There are 5 ways to turn a row about zero (a turn may also mirror it). The second row of each pair is the first, turned, with some noise. The first 45 pairs use one turn. New pairs use 3 turns, one after the other, and a turn may come again.
In the rows, zero is written as 128.
Some pairs, each with its turns in order after it:
[104 156 144 175 159  77 118 122]
[109 134 103 124 159  56 139 109]
Q_186

[155 128 170  78 124 127 101 175]
[161  96 101 120 117  82 179 102]
Q_568

[124  72 111 145 190  75 144 124]
[164  62 103  93 123 171 131 157]
Q_592

[ 87 160 146 157 139 166 114 129]
[126 125  71 175 137 115 122 120]
Q_983

[137 169 137 115 159 165 104 148]
[ 85 118 152 144  82 117 126 113]
Q_186

[ 36  96 122 131 122 101 143 146]
[131 166 145 164 188 138  90  75]
Q_983

[144 153 139  99  75 103 146 112]
[153 116 160  96 152 147 169 114]
Q_186

[159 100 139  84 112 165 119  78]
[131  96 105 107  94 193 151 145]
Q_186

[127 101 132  84 120 128 125 134]
[138 135 148 109 115 110 156 110]
Q_568

[122 175 110 112 177 157 156 133]
[110 143 146 102 179 129  81 106]
Q_489

[ 67 109  69  72 157 122 132 142]
[156 163  83 185 152 137  78  75]
Q_489

[ 98 126 178 129 161 142 115 137]
[124 120 109 144 140 142 189 154]
Q_568

[107 108 128 114  99 158 149 166]
[124  96 161 137  86 110 144 134]
Q_568

[ 75 137 171 148 185  80  59 145]
[100  31 125 148  60 128 150  92]
Q_592

[143 176 118 166  87 165 145 118]
[180 108 158 133  92  97 150 102]
Q_186

[138 145 127 112 135 154  65 104]
[149 132  94 141  68 156 140 121]
Q_983

[118  92 137 125 155 125 146 162]
[109 106 130 100 119 142 119 165]
Q_592

[110 120 171 130 141 137 146 122]
[136 145 133 107 153 113 161 116]
Q_489

[147 132 201 102 168 173  85 143]
[194 114  54 103 109 131 108 158]
Q_983

[109 132 133  95 109 114 164 145]
[ 90 140  99 104 145 136 127 132]
Q_592

[119  85 118 147  91 187 147 167]
[104 175 103 127 185 157 156 162]
Q_983

[156  89  61  78 109 146 128 185]
[148 143 163  95 165 186 202 143]
Q_983

[114 115 125 125 145 135 117 155]
[166 134 132 132 131 118 112 123]
Q_489

[163 120 174  94 153 126 108 130]
[123 111 137 106 111  67 129 109]
Q_489

[ 98 117 169 110  87 147  94 132]
[126 112 125  97 126 157 102  75]
Q_186

[181 122 133  79 152 113  91 148]
[146 146 104 124 142  69 154  85]
Q_568

[140 157 103 102  86 143 136 148]
[148  93 141 112 115  86 103 139]
Q_568

[114 130 123 119 140 170 111 171]
[113 128 150 151  91 135  89 115]
Q_186

[128 155 100 118 172  87 167 136]
[103 178 150 144 149  99 158 164]
Q_186

[124 192 123  81 123 124 193 111]
[104  84 124  88 138  82 157  64]
Q_983

[164 113 138 167 125 156 175  97]
[101 150 111  66 130 139 144 176]
Q_489

[ 95 119 112 125 193 113 138 149]
[ 63 144 128 150 146 117 152 129]
Q_568

[175 105 124 137  98  84 105 112]
[100 114 122 148  71 110 145 161]
Q_489

[120  86 149 172 138 104 205 122]
[116 111 124 125 159 213 139 185]
Q_592

[ 65 173 105 143 141 173  94 160]
[139 114  68 200 157 150 157  96]
Q_983

[ 97 129 124  65 110 129 183 108]
[123 102 203  92 154 124 141 128]
Q_568

[146 185 104 138 166  87 104 137]
[160 127  78 146  66 130 125 100]
Q_592

[ 87  68 109  97 121  96 104  99]
[143 159  81 177  85 125 154  91]
Q_489

[148 169 161  96 148  87 102 174]
[ 59 114 176 110 160 112 131 123]
Q_186

[ 49 173 159 149  77 158 109 112]
[ 61 133 168 186 144 131 123  58]
Q_592

[ 95 144 149 184 114 115 207 160]
[ 72 140 113 160 135 208 108 163]
Q_592

[ 78 177 141  64 166 123 115 152]
[ 76 127 104  79  70 120 122  72]
Q_592

[153 153 143 110  93  98  77 141]
[120 100 120 107  91 182 112 118]
Q_983

[157  84 100 164 163 118 101 131]
[155 167 135 127  75 110 104 165]
Q_489

[118  65 112 140 145 114  98 107]
[110 192 132 124 102 145 143 106]
Q_568

New pairs, each followed by its turns in order:
[123 143 130 123 211 111 160 138]
[146 127 110 165 126  86  93 189]
Q_186 Q_489 Q_983

[150 120 153 144  94 128  64  94]
[135 113  80 105 163  99  82 122]
Q_568 Q_592 Q_568

[127 138 107 151 138 144 101 143]
[117 135 101 135 122 143 165 118]
Q_186 Q_568 Q_983

[119 108 113  58 157 159 136 122]
[158 105 171  75 141 159 123 126]
Q_568 Q_568 Q_592

[120  92 121 141 165 159  89  70]
[111  98 146 116 151 134 118  53]
Q_186 Q_568 Q_186

[ 98  94 149 166 120 130 138 101]
[ 95 119 158 166 106 115 119 105]
Q_186 Q_568 Q_489

[179 154 137 103 124 148  66 108]
[ 80  79 138 113 158  92 164 104]
Q_592 Q_983 Q_592

[172 127 168 140 106 111 143  69]
[112 169  95 173 112 173 157 131]
Q_592 Q_568 Q_568

[126 179 138 137 120 132 136  87]
[119 160 116 106 165 118  87 131]
Q_489 Q_983 Q_568

[ 91 197 116 115 137 137 194  77]
[180 159 126 115 213 134 142 170]
Q_489 Q_489 Q_568

[140 180 117 147  89 136 110  90]
[123 113  99 178 116  93 118  93]
Q_983 Q_983 Q_983

[133  98  90  91 136 144 125 102]
[ 87 119 121 116  93 153 108 158]
Q_186 Q_186 Q_983

[187 157 167 169 135 135 100 140]
[100  71  89 145  88 104 103 119]
Q_983 Q_186 Q_186

[133  93 176 104 122 112 163 121]
[111 167 149 143  88 127  84 120]
Q_983 Q_489 Q_983

[155 128 178 154 112 112 149 109]
[123 152  85 134  95 113 156 152]
Q_983 Q_983 Q_983

[163  96 160 122 174 115 106 135]
[114 135 164 104  79  95 141 145]
Q_592 Q_186 Q_592

[ 96 102  99 150  99 116 101 111]
[144 139 135 142  85  85 157 108]
Q_592 Q_568 Q_186

[100 104 161 166 116  94 186  81]
[166 139 177 112 168 125 173 185]
Q_592 Q_568 Q_489

[108 130 142 142 138 102 114 153]
[106 108 124 132 139 154 143 150]
Q_983 Q_983 Q_983

[118 121  94 134 138 120 112 134]
[155 150 119 122 123 140 115 144]
Q_592 Q_186 Q_489

[103 161 131  94  87 119  98 142]
[169 101 121 156 127 146 114 175]
Q_489 Q_568 Q_568

[129 107 102  73 102 114 126 144]
[113 162 163  94 157 113 149 128]
Q_983 Q_489 Q_568

[164 131 199  68 150 101 111 170]
[ 65 191 133 174 115 117 132 172]
Q_489 Q_186 Q_186

[161 124 112  66 137 175 141 118]
[128 122 167  96 169 129 173  97]
Q_983 Q_983 Q_568

[132 142 142 115  94 169 126 137]
[137 134 149 140 171 135  98 142]
Q_568 Q_489 Q_186

[164 156 142 156 152 164  71 157]
[177 131 153 155  76 116 182 141]
Q_186 Q_186 Q_983

[129 103 160 119 132  84 113 160]
[151 120 155 150 174 117 132 156]
Q_489 Q_489 Q_489

[130 134 172 125  63 162  82 112]
[131 108  93  90 134 160 196 162]
Q_489 Q_186 Q_983

[147 113 132 128 124 160 134 153]
[141 106 161 123 147 107 136 124]
Q_186 Q_186 Q_592

[106  97 144 131  64 161 101 118]
[ 96  74 109 145 174 149 128 148]
Q_186 Q_983 Q_489

[ 36 123 107 130 167 110  81 128]
[ 89  85  76 158 188 110  88 127]
Q_489 Q_983 Q_592

[ 91 103 111 100 135  84 102 119]
[100 159 133 135 112 148 165  85]
Q_592 Q_568 Q_592

[122 102 169  72 101 118 140  89]
[127 155 139 141  84 188 152 113]
Q_592 Q_592 Q_186

[104 148 150 102  75 124  66 113]
[ 99 127 124 126 120 110 187  60]
Q_186 Q_489 Q_983

[153 104 113 114 115 143  95 152]
[156 147 126 118  86 151 145 118]
Q_568 Q_568 Q_983

[ 86 129  87  93 116  91 120  72]
[135  50 114 120 122 128  73 101]
Q_186 Q_186 Q_568

[151 111 142 186  78  96 136 135]
[ 97  91 128 146 190  97 117 108]
Q_592 Q_186 Q_186

[188 217 116 119 142 120  99  76]
[165 143  94  61 128 137 209  85]
Q_186 Q_568 Q_489

[104 106 150 126  86 113 159 137]
[144  81 166 127 114 103 128 137]
Q_186 Q_568 Q_983

[ 94 127 146 117 129 153 162  97]
[142 116 110  90 105 101 157 131]
Q_568 Q_186 Q_568

[153  90 175 111 160 137 158 129]
[ 73 167 114 166 112 113 117 118]
Q_983 Q_568 Q_489

[141 132 130 113 129 146  96 165]
[104  97 150 120 136 153 154 143]
Q_186 Q_592 Q_592

[163 140 136 173 118 118 112 167]
[157 141  83 141 135 107 134 165]
Q_186 Q_592 Q_489

[112 139 126 145  96 119  65 124]
[102 169 161 159 135 126 133  85]
Q_489 Q_983 Q_186

[137 112 159 117 106 133 146  67]
[156 184 151 102 136 103 140 134]
Q_592 Q_568 Q_489

[173 141 114 119 128 112 147 150]
[113 130 100 160 150 165 132 121]
Q_489 Q_568 Q_489

[139 100 116 145 137  87 185 128]
[164 126 132 123  83 172 152 145]
Q_592 Q_489 Q_983

[ 89 147  58 140 109 119 119 178]
[143 180 113 128 125 175 114  58]
Q_592 Q_592 Q_568

[107 100 125 119 106 170 169  81]
[ 99 145 121 119 159 158 123  63]
Q_592 Q_186 Q_983

[169 131 116 106  95 134 108 112]
[ 90 126 144 107  90 112 128 145]
Q_186 Q_592 Q_592

